The first 9 rows are patterns. Each new row is the sum of 2 different patterns, raised or lowered, with some noise. Before adding, each is slid sideways (what falls off one end comes back at the other), maybe read backwards, and multiplied by a number that may be negative. Names go in the order of the patterns.
Some rows, each with the names of its patterns after it:
[-24  14 -26  15 -31  -7  -2 -50 -26  15 -21  18 -38  25   5  15 -46  23
 -12   7 -13  -9  15  -2  12   3 -33  -5 -30   3  -9 -14  -7 -14  23   8
  24  -7   8  18  13  -9 -13  -3   9  15   5] => z_894
[ 17 -10  -8  35 -12  -7   4   0 -13  -6 -16  19  40 -19  15   4  12  43
  26  24  -4  40 -22   7  -3  -2  14  12 -23  27  -6 -15 -27   3  11  11
  21   8 -14   6   2 -19  38 -19 -12  -2 -23] => z_445
[ -5   4  14   9   0  -6 -17  36  -4  15  -3 -24 -35 -12 -13  13  15   1
  25  -2  18   3  -9  24 -28   5  -7  28   3   9   0 -19 -13  12  14  -8
  -5  17 -11   6  20  -3   4  11 -12 -28   4] => z_438
[-16  33 -10 -14  22  14  12  31 -24  10  16 -12  -9 -20 -24   9 -35  -6
 -21 -31  18 -14 -14 -18  27  26   1  20 -11  21 -19  -4  -1  -8 -17  24
  15   8  23   2  -5   6  23   1 -18 -10 -16] => z_154
[-27   5  -9 -29  12  28  12  11  -2   3  -9  -8  26 -34  26 -42  -1  -1
 -23  -3  -1  16   0  27   2 -14 -15 -20 -15   7 -30 -13   4  10   1  -1
 -41 -22 -11  43   7   4   8   3 -28  -1   0] => z_997
[-40 -39 -23  14  14  -5 -14  -8 -12   3  18  22  28  29   2  13  33  13
  28   3 -20   5  15  -3   1 -29 -14   3   9   0   4 -12  13 -14 -18 -19
 -21 -15  15  11 -29  29  -8   0 -31 -17 -17] => z_501
[ -1   9 -14 -31  -8  12 -39   2  20  -4  18  14 -34   9 -22  -7   0  19
  40  10 -15 -25   8  20 -37  -3   8  21   8 -25 -20  16 -34  34   0 -36
  -2   7  21  -2  18  -4  -1  19 -43  19  11] => z_704
[ 29  -5 -43 -12 -24 -20  23  -1   2  11  -6   6   1   4 -22 -23  10  13
   0   7  26 -38 -13  19 -12 -33 -11 -11 -33  29  -5  16  -6   8  32   5
  38  -5 -30 -28  12   5 -25 -31   6 -18   2] => z_757
[ 20  -9 -25 -12   2  -4   7  13  15   3  24   2 -11  21  14 -21  28  -3
 -21  -7  16  25   0   5  -2  17  30  33 -16   6  13 -20  17 -15   6 -26
  -7 -24 -15  -6  10  -5  22   7 -11  23 -23] => z_85

New rows, each followed by the names of its patterns:
[-10 -29 -16  -7 -15 -26  13 -15 -33 -23 -32 -31  -2 -13 -12 -19 -20 -44
 -45 -32 -12  11 -31 -38   8 -19 -31 -39 -33   4   9 -39   9 -45 -16  23
 -10 -17 -38  -5 -42 -14 -21 -35  16 -30 -38] => z_445 z_704
[  0  -3  26  20   9   0   5 -19   2   8 -16  -1  -5 -12  13  27  18  19
  10   3  -1  15  37   9  27  -3  22   8   2  -5  22  13   2  27  20  10
  10   6  -3  18  -6   3   8  12  15  20 -10] => z_997 z_501
[-13  14  11 -41  -5 -37  -9 -13 -28  16 -29 -40 -20 -18  -5   3  13   2
 -22 -24 -34 -29  24 -25 -17 -21 -16 -10  -6  -9  17 -14 -19  32  17   0
   6  -2 -10  22  16 -18 -32 -37 -47 -34 -25] => z_445 z_438
[ -6 -44  -9 -15 -33 -17 -10  -3 -11   8 -20 -29 -25 -31 -33  -5 -39 -19
 -13  -1  -6 -23 -49 -36 -17   3 -19 -16 -23 -11 -43 -24 -19 -38  -8 -20
 -43   1   6  -2  -2 -22 -18 -10 -26  -4 -42] => z_154 z_997
[-11   0 -16  16  26  32 -16 -11 -10  16  -4  31   6   9  14  16  -2  26
 -20  18   7  31  10  21  11 -11  58  -6  15 -22  -3   9   1  -3 -16  15
 -25 -16  33  -7  -4  12 -11  28  10   1  -1] => z_445 z_997
[-24   3   2 -10   8  -2 -19   5 -16 -12  -8  -3  -8   0  -6  -2  -6   0
 -23 -10  -1  10  -6 -12  -8   3 -14   4 -16 -19 -13  -4   1   0   0  -9
   7 -10 -11  -9  -1  -4  -5 -11 -22 -14 -12] => z_997 z_704
[-25 -40 -41  -5  11 -46   9  -3   7   3 -31 -34 -42 -31 -42 -15  -2  33
 -52  -1 -16 -19  14  -9 -15   1 -34   5   1 -23 -41  -5 -25  -2 -33 -36
   0 -31  13 -51 -28 -63 -34  -8 -58   3 -34] => z_445 z_997
[23 -1 13 22 10 22 19  4  6 21 20 -1 15  6 19  0 39 29 -6 10 21 25  3 18
 -4 -3  9  4  0 -7  3  2 18 14 38 12 16 34 19  5 33  5 -8  9 23 17 33] => z_154 z_757
[ -9  -8  -6   2  -3  -9 -11   0   8 -15 -11 -11  -1 -10  12   4 -11  11
   8  13   0   3 -12  -7  -7   2  -9 -10 -14  -1  -8   5  -4   5 -12  11
   2   4  19  -3 -11   8   6   9  -1  11 -13] => z_894 z_757
[ 10 -25 -55  -3   9  23   6  -9  30  -1 -21  12 -10  33  13 -31  -2 -36
 -11  41  14  -5   4   0   1   7  -7   4  11 -11 -14  24  -5  19  26 -10
 -21  41  11 -21   0   0 -20  33   9  15  10] => z_438 z_704
[-13   0   7   1 -12  -4  -4   4  -3  35  24 -11  -9   4 -16 -18  33  -3
  -7  15  12   0  18  35 -16  -1  -9 -15   1 -21  20 -37  11  18   6  -4
 -20  18  10 -10  22  10   9  22  30  -1  18] => z_438 z_757
[-12 -33   3 -42 -19  -9 -14 -24 -22 -29  -1   1  -5 -21   1 -19   7 -28
 -15 -26 -31 -11 -32 -14 -32  -7  -3  -6  10 -14 -20  -7 -30   2 -61  -3
  -5  13 -57 -15 -50  -9 -45 -72 -16 -24 -31] => z_894 z_501
[ -2  -7  12   7  -9   2  16   1  27  27   5  -3 -21  18 -19  -9  10  16
  37   7  15  15  -6   1  -8   2  22  37   8  44  14  12  25  19  10  15
  15  11 -11 -16  11  15  13  25  17  -7  32] => z_438 z_501
[ 41 -10  29  31 -15   0 -10  -2 -12  69  19 -34  45  25  33  38  31 -34
   6  -3  42 -15 -26  23 -14   5   4  18  -2   9  47  28  29  12  -7 -14
  -4  45  48  20  32  11  20  -1   0   5 -12] => z_704 z_757
[ -3  13  -3   3  17   5 -11  16   1  -2  16  12  -1  13  31 -16  10  -8
  12  11  21   1   2 -18   4  -8  20  19   1  32   4  14  24  -6  -6 -19
 -14 -19  18  12  44  -5   0   0   7  18  20] => z_438 z_997
[-32 -16 -16 -27  15   4 -11  23 -15  10  15  10 -20 -15   6   4  -8   5
   9 -31  -4   5 -18 -15 -24  -7 -15  27 -13  -1  -4   5  27  -6  14 -23
 -14 -26   2  15 -30 -16   1   0   7  35   5] => z_757 z_85
[-36 -48 -52 -38 -59 -57 -42 -42 -49 -22 -50 -29 -43 -45  -6 -47 -27 -45
 -68 -49 -39 -42 -39 -63 -41 -49 -40 -31 -47 -72 -38 -35 -61 -20 -40 -34
 -14 -33 -26 -42 -20 -63 -51 -37 -34 -34 -33] => z_445 z_757
[ 22  -2  -8  -6  30  26  37  52  13  -3  14  28  -5  48  -3   7  10  42
  28 -13 -35 -23  26 -19 -18   2 -40  24 -33 -31 -21 -26   7  27 -10   9
  39  11  25 -36 -21  21 -46 -45 -25  -1  16] => z_154 z_501
[-25 -29 -19 -48 -39 -25 -33  -4 -35  -6 -36 -18  -4 -37 -14 -22 -27 -10
 -17 -30 -29  -3 -35  -8 -19 -27 -21 -20 -36 -32 -34 -41 -20  -5  -4  -9
 -33 -39 -13 -19 -26 -46 -10  -9  -3 -52 -21] => z_894 z_704
[ 20  27  20  38  23  17  -6   5  29 -14  34  -3   7  51  43  22  50  13
 -17   0  26 -10  35  42  -8  -7  55  12  21   8  19 -23 -14  21  -1  21
 -22  11  -7  37  34  11  19   9  56  -9  34] => z_757 z_85
[ 13 -15 -31 -10  -6  17 -26   0 -17 -25 -36  -1 -22  -2 -41  22   5   7
 -22   7 -18   0  -1 -12 -11 -15 -10 -16  -6 -17 -35   8  -4  -9   7 -31
  12   7  -1 -18 -15 -11   6 -34 -19 -23 -22] => z_894 z_154
[ 13   7  23  10  -2   8   0  -8  14   9  -8  10  28   9  15  14   8   5
   8  14 -18  21 -12  10  13   1   7   6   8  22  18  14   1  -8 -14  -4
   5  -1   7   9  22   7  14  -9  -5  12  15] => z_438 z_997
[ 22  42  17  -2  -2  36  45  -3  22  21  33  43  20  26  46   1  70  22
  -7   2  45  34  11  47  31  32  50  -8  32  39  19  30   3  -9  23  49
 -14  25  31  15  49  33 -25  22 -18   8  21] => z_501 z_704
[ 22   9  -2  -8 -15 -20 -10   7  -3 -31 -22 -21 -30  20 -14 -33  -2  -6
  -7  16 -38   0   4 -35  -9 -41 -21  -5 -45 -11 -33 -42  -3 -27 -37 -32
  16  17  -5  11 -27  17 -27 -19 -17 -21 -29] => z_154 z_997
[ 20 -12 -16 -35  -9 -27 -12   6 -21  -6   8 -46  -2 -22 -17  -2   3   6
  -2  21 -52   9  -6 -13   1   7  21   6   5 -34  -8  27 -20   9 -32 -32
  -7   5  21 -13 -44  25  10 -19   0 -10  35] => z_154 z_704
[49 44 33 18 -2 38 59 53 22 18 65 25 46 23 19 63 69 25 70 21 22 69 31 32
 13 23 16 22 38 33 85 13 23 47 41 45 70 42 11 71 53 23 50 28 13 66 26] => z_704 z_757
[-22 -36 -22 -40 -52 -30 -50 -32 -19 -29 -13 -50 -17 -43 -24 -14 -24 -22
 -17 -45 -33 -43 -44 -58 -42 -19 -30 -11 -42 -38 -18 -20  -7 -26 -37 -25
 -25 -56  -7 -23 -44  -1 -20 -13  -1 -61 -10] => z_445 z_154
[  3 -21  17  -9 -11  10 -10 -12   3   5  -6  20  22  -6   1  -8 -13  -2
  -9   1  16 -19   5  -9 -10  11  24  25  13  -5  -6   3 -26   4 -10  -9
   9 -17  12   3  17 -13   4  -4   3  13  10] => z_438 z_997
[ -61  -19   21  -64  -24  -57  -70  -28    0  -27  -35  -51  -39   -9
  -45  -43   -5   -6   -4  -25  -64  -42  -17  -66  -18   -3  -30    0
  -41  -96   -5  -48  -64  -53  -53  -51  -38   -9 -102    4  -37  -32
  -12  -43  -19   -8  -53] => z_445 z_704
[ 18  48  14   4  14  14  51  32  23  44  30  24  24   9  -9  31   2  25
  24  47  26  16  41   2  51   9  33  19  22  41  21  31   5  13  64  47
  32  56  24  16  43  12  14  27  26 -27   9] => z_997 z_501
[-11 -16   1  29   2 -25  24 -11 -35  -9 -23 -29  24 -15   5  -7  -5 -21
 -47 -22   3   2 -15 -30  35 -16 -14 -30 -24  15  -1 -25  16 -45  -5  28
   5  -8 -28 -13 -24 -19  -3 -25  30 -31 -25] => z_438 z_704
[42 40 35 44 28  9 28 47  8 39 42 19 42 42  5 35  5 19 29 43 53 36 14 16
 28 35 -2 20 28 46 37  2 24 35  6 39 22 -1 15 19 34 31 44 23 23 38 -3] => z_501 z_704
[ 31  -4 -12  10 -32  -9  15  -6  -1  12   2  -4   6 -10 -22  23 -21  13
  -7  -1  -8  -2  -5   1  57  13 -38  37 -27  35   4 -11 -28  18 -14  34
 -22  -2  23   1  -9 -42 -20  17   7  33 -10] => z_894 z_704
[ 19   0  -2 -30 -14   3  32  20   4 -45  -9  -4 -26  -4  24 -11   5  19
  -5  10   4  -8 -31 -19  -9  -6 -16  -2  -3 -28  35 -22  33 -16   5  11
  -8  -4 -18  -7 -20 -24   9  -2   2  -9 -16] => z_445 z_997
[-12  11   8   0  -6  -6   5  30  24  -5  30   0  -4  14   6   1  -4   8
 -16   5  13   1  17  29  22  -4  38  -6  12   1 -13   8   6   4  17  29
  19  30   6   6 -10  20  16   9  23 -11 -10] => z_997 z_85
[32 44 37 58 20 37 53 38 62 50 19 68 47 26 38 37 20 56 29 44 71 39 63 61
 45 87 60 69 60 53 41 56 53 25 35 49 20 65 29 48 33 44 56 60 39 38 31] => z_445 z_154
[ 16   7  15   4  12  15   5   8   3 -10  26   6  23   3  17  15  20   6
  11  14  10  -1  -7   9 -16  11  14  -3  17   8   5  15  20  16 -19   0
  11  20  -4  20  -6   6   1 -18   3   2 -10] => z_894 z_997
[-15 -14 -12   0 -13  21 -19  -1  16  24  -1 -27 -26 -14   1  13  -3  13
  -9 -44  29   2 -21  12 -24 -13  24 -37  20   1   1  17  14  29  10 -38
 -55  24 -12 -22 -34 -36 -36 -22  20 -41  -8] => z_445 z_757
[  2   1  -5  12  -4   6 -10   4   0  -2  -3   6   7  -4  -3  25  -1   3
  -2   1  17   7 -14  14 -18   1  16   9  -3  -7  15 -15  13  -9  -4  21
  -8  -3  -2  -7  -3   9  12  -1  14   7  -7] => z_997 z_704
[-66 -10 -48 -42 -54 -20 -66 -40 -68 -41 -10 -47 -56 -30 -68 -27 -44 -30
 -55 -53 -51 -28 -28 -40 -58 -56 -51 -33 -67 -42 -51 -24 -29 -27 -45 -51
  -9 -54 -17 -47 -38 -34 -46 -19 -17 -37 -43] => z_894 z_501
[-44 -23  14   9 -17 -42 -50 -22 -11  35 -12  22 -16 -22 -23 -27 -11   7
 -16  -9  -1   9   0  -2 -12 -26  27 -30 -14  11 -44   8 -52 -16  -8   7
 -11 -37  29 -23  23  13 -25 -37 -28 -15  25] => z_997 z_704
[54 29 30 43 20 38 45 36 49 55 54 34 35 39 27 70 13 49 44 42 27 40 30 48
 48 22 24 54 21 56 42 42 21 38 49 62 30 32 48 53 44 25 29 50 47 60 31] => z_894 z_704
[ -9   5   7   7 -14 -25  21  -1  10 -10   2 -36   3 -26  10 -17 -46 -12
  14 -26 -12 -44  15   3  18 -45  32 -22  -9 -12 -23   6  14   0   1 -14
  -1 -33  -2 -17 -25  12 -24  13   5   4  -9] => z_894 z_704
[ -2 -20   7 -34  31 -13  -1 -28 -28  16 -40 -34 -34 -45 -29 -39 -22 -13
 -13   7 -13 -15  19 -11 -12   1 -28   4  28 -23 -62 -30 -35 -21   1  10
 -20 -16  22 -13   3  23 -39 -45 -27 -28 -31] => z_154 z_997
[ -5  -5 -10  28  -9   2 -33 -37  -6 -10 -14   6  -2  -8  14 -25 -31  18
 -29 -31 -25 -44 -26 -28  -5 -32 -13   5 -23  15 -19 -18  16 -26  -7 -12
   6 -29 -20  -9 -15  -4   6 -20   6   8 -37] => z_445 z_997
[-24  34   1 -18 -30   4  12  -9  -4   4   9  19  34 -22   3  17 -29  -4
 -25  -7 -28 -13 -22 -16 -23  17 -21  30  -1 -15  23 -25  11 -20 -25 -28
  -6  -5   6  13  12  -7  27   1 -16   8   5] => z_997 z_85
[46 26 38 55 71 30 65 14 41 45 17 51 25 19 48 47 74 84 57 34 29 27 52 40
 45 38 26 54 22 42 53 36  6 31 44 15 52 26 15 59 55 41 33 54 65 51 13] => z_445 z_438
[-15  -1  -6 -26 -12 -27  -4 -11 -33 -17   3   4   6  19  14  28 -15 -18
  -2 -36  -4  16   7  -5   1  -6  -3  -3  34   6 -24 -14 -13 -30  14  -2
 -27  15  12  -7   9 -11  18   6 -18 -12 -39] => z_438 z_154
[-2 60 49 27 51 61 -7 36 10 29 22 14 29 15 58 65 42 43 13 64 55 14 52 25
 16 50 86 50 74 45 28 22 48 16 35 41 10  8 39 55 23 24 16 17 20 81 46] => z_757 z_85
[ -8  24 -21 -15  -7  -7 -42  20   4 -18  46 -11 -27 -16  -6  12  30   0
  -4  36  -5  -3 -10 -33 -22   0 -12  37   6 -12 -15 -58 -26  16  30 -27
 -40  29  28  -5   2  -3  18  27 -20  49 -54] => z_704 z_757
[ 10 -20  -9   3  -7 -25 -10 -10 -39 -12 -16 -20 -10 -16 -19   6  -9 -15
   9  11 -36 -47 -28 -19 -28  14 -31  21 -24  -5   8 -42 -29  -6  -9 -36
 -16 -12 -49  -9 -42 -44   2 -37  -4  -5 -47] => z_154 z_704
[-20  25 -37  14  26  -7  -4   8 -18 -22 -17  16  11 -15   0   7 -45  19
 -14  16   2   5   1 -11  12   2  -3 -35  -9 -19  16   9  38 -33  33   5
 -24  -9 -29  -3  16   3  20 -29  26  18  -6] => z_438 z_997
[ -9  29  -3 -16  -2   5 -15  25 -44   5 -16 -33 -26 -11   1 -26  19 -39
 -15  26  14  10  -4   2  12   7 -26   7   4 -12  23   1  20  31 -36  23
   0 -10  13  -5 -14  -1 -23   2  23  18  19] => z_445 z_438
[ -7  21 -15  -8 -19   1   0  24  -7  -5  -2  21  19  21  15 -22  -2   3
 -11  -9  16 -19  19  -1  17  31   0 -14  -9  15 -32 -21  -4 -25  17 -39
 -14 -13  -8  29  28 -14  35   5   6  19 -23] => z_438 z_154
[-19   3  12   7   7 -24 -15   6 -25 -18  -3 -39  -5   3   6  17  39 -21
 -34 -41   1 -17   4   1 -10 -30  -8 -26 -17 -31  -5  -2   7  -6  14   3
  -9 -19  -8  -6 -38   3 -29  25 -13 -10  -7] => z_997 z_704
[ 28 -37  27 -23  20 -10   2  -3 -21  -8 -36 -12  11  -2   2  25  19  12
  22 -13  -5 -26   3 -29   6   9  19  -4   0 -11  11  15  14 -10  11   2
   5  15 -14 -18   3 -21  -8   7  26  -2  -6] => z_438 z_997
[ -9  -1   6  10  -3  -9 -19  11  18   7  28 -33  17 -21   2  20  24   2
  27   1  -4  15 -15   1  -8  14  11 -27  20 -11   0   0  -6 -13  16  25
  18  11 -22  15  16 -18   5 -14 -27  10 -22] => z_438 z_154
[ 34  32  32  28  31  25  41 -10  41  17  12  31   5  14  30  45  29  40
  12  26  22   5  10  34  26  26  29  29  18  30 -11  20  27  49  40  30
  15  33   8  13  20  15  29  26  19  15  51] => z_997 z_704
[-25 -44 -28 -26 -21 -27 -24 -23 -31   1 -64  -1 -11 -32   2 -16 -34 -31
 -13 -51  -7   0 -31 -22 -15 -31 -28 -30 -15 -28  -8  19 -16 -25 -33 -12
 -11 -49 -31 -31 -13  -5 -54 -25 -19 -43  14] => z_704 z_85
[ 11  -7 -12  12  24   0 -13   1  11 -11  28   4 -24   0  -2  -1  -5  21
 -14  12   6 -22  23   4   5   2 -15 -31  -8  -7 -20  -6  20 -13  18  11
 -28  22   3   5  -1  14  23  20  -1 -18  -6] => z_704 z_85
[ 13 -20   2   9   9  -9  -6 -16  -3   5 -11  15   1   7   7   7 -24  -8
   9 -23   5  -4 -12  -8   8  11   4  -5  15 -14  -3   2  -8   8   1 -15
   9 -13  -4  -5   9  16  11   2  18 -10  15] => z_154 z_704
[ -4  -2   0  41  45  40 -32  28   8 -24  20  -7   6  -4 -33 -16 -28 -21
 -18 -10  22  -1   9  -5 -32  36   1  -8  -6   3   6  20 -11  24  14  14
  23  -5  34  32 -44  44   1 -21   9  13  12] => z_445 z_85
[  5  23 -18 -29  -5   0  31  11 -27  -5 -24   1 -17 -23   6 -24  -8  25
  -8  -6 -43  38 -28  12 -39  39   1  15  21  23  27 -20 -11   1 -17  -2
 -17  -8 -29 -36 -36 -43   9 -12 -19 -23 -25] => z_894 z_501
[ -6 -12  -5   8 -26  -4 -15 -25   6  -5 -22 -10 -15  -7  -7  10 -21 -10
 -37  13  -1 -17   8 -11  11   6   9   7 -21  -3 -44 -25 -14  -1  -9  18
 -32  -4 -14 -10 -11  -7 -10  -4 -22 -16  -9] => z_445 z_438
[-45 -41 -13 -44 -47 -38 -35 -16   9  -8   5 -12 -27 -38   2  13  -9  12
 -22  24 -18 -14 -34   5 -16 -19  12   7 -17  -6  -1 -38  -6 -18 -30 -19
 -12  -3  11   7 -18 -37 -40  -1 -16 -29 -21] => z_997 z_501
[ -1  -2  -9 -27 -14 -12 -21 -22 -28 -22 -29   8 -27  21 -22 -16  -5  -9
  -8 -20 -18 -24 -29 -13  -2  -5 -10  -8   1 -14  -9 -21 -19  -7   9 -11
 -19 -33 -14 -15  -4 -18   0 -26  -3  -7 -14] => z_438 z_997
[  8 -22   4 -11  -7 -17   4 -17   6 -22  -5 -24 -20 -22  -6  -1 -13   5
 -11  -2 -11  -6 -18   2 -13  -6  -9  -8  -7  -2 -21 -15 -24  25 -14   3
 -17  -8 -23 -31 -19 -14 -14  -2 -41  13  12] => z_894 z_997
[-36   8   1   8  -8  21 -23  23   0 -17  15   1 -24  11  -5  13 -20   4
   5  -3  14   2   1  16  26  -1   9   8  10   5 -18  11   7   8  -3   6
  15 -10  26   8  19  25   5   6   1  -6  33] => z_894 z_154
[  7 -10 -30   3  17   8  16  15 -24   3  -9 -15  19 -29 -14 -18 -16  20
   0 -14  18  -2   4  -3   3 -13 -20 -13  26  29  -7  15  -9   5  24  10
  14  -9  24 -21   9   3  -9   1   4 -20   6] => z_445 z_757
[ 32 -24  17  36  17  -1   9  27  -4  58  13  23  14  15  47  29  42  22
 -18  23  17  19 -15  17  12  16  10  54  44 -13  12  19  -6  50   9  34
  23   4  17  20  28   7  -7  15  23  22   9] => z_894 z_757
[-22  -1   8 -23 -46 -23 -22 -10  -2 -27  23 -30 -26  -9 -32 -13  21 -20
  -5   8 -14 -26 -15 -13 -34  20 -22 -15 -12 -25 -20 -15 -21  -4  20   0
 -34  12 -22  -7  17 -15 -34 -22 -17  12 -27] => z_445 z_704
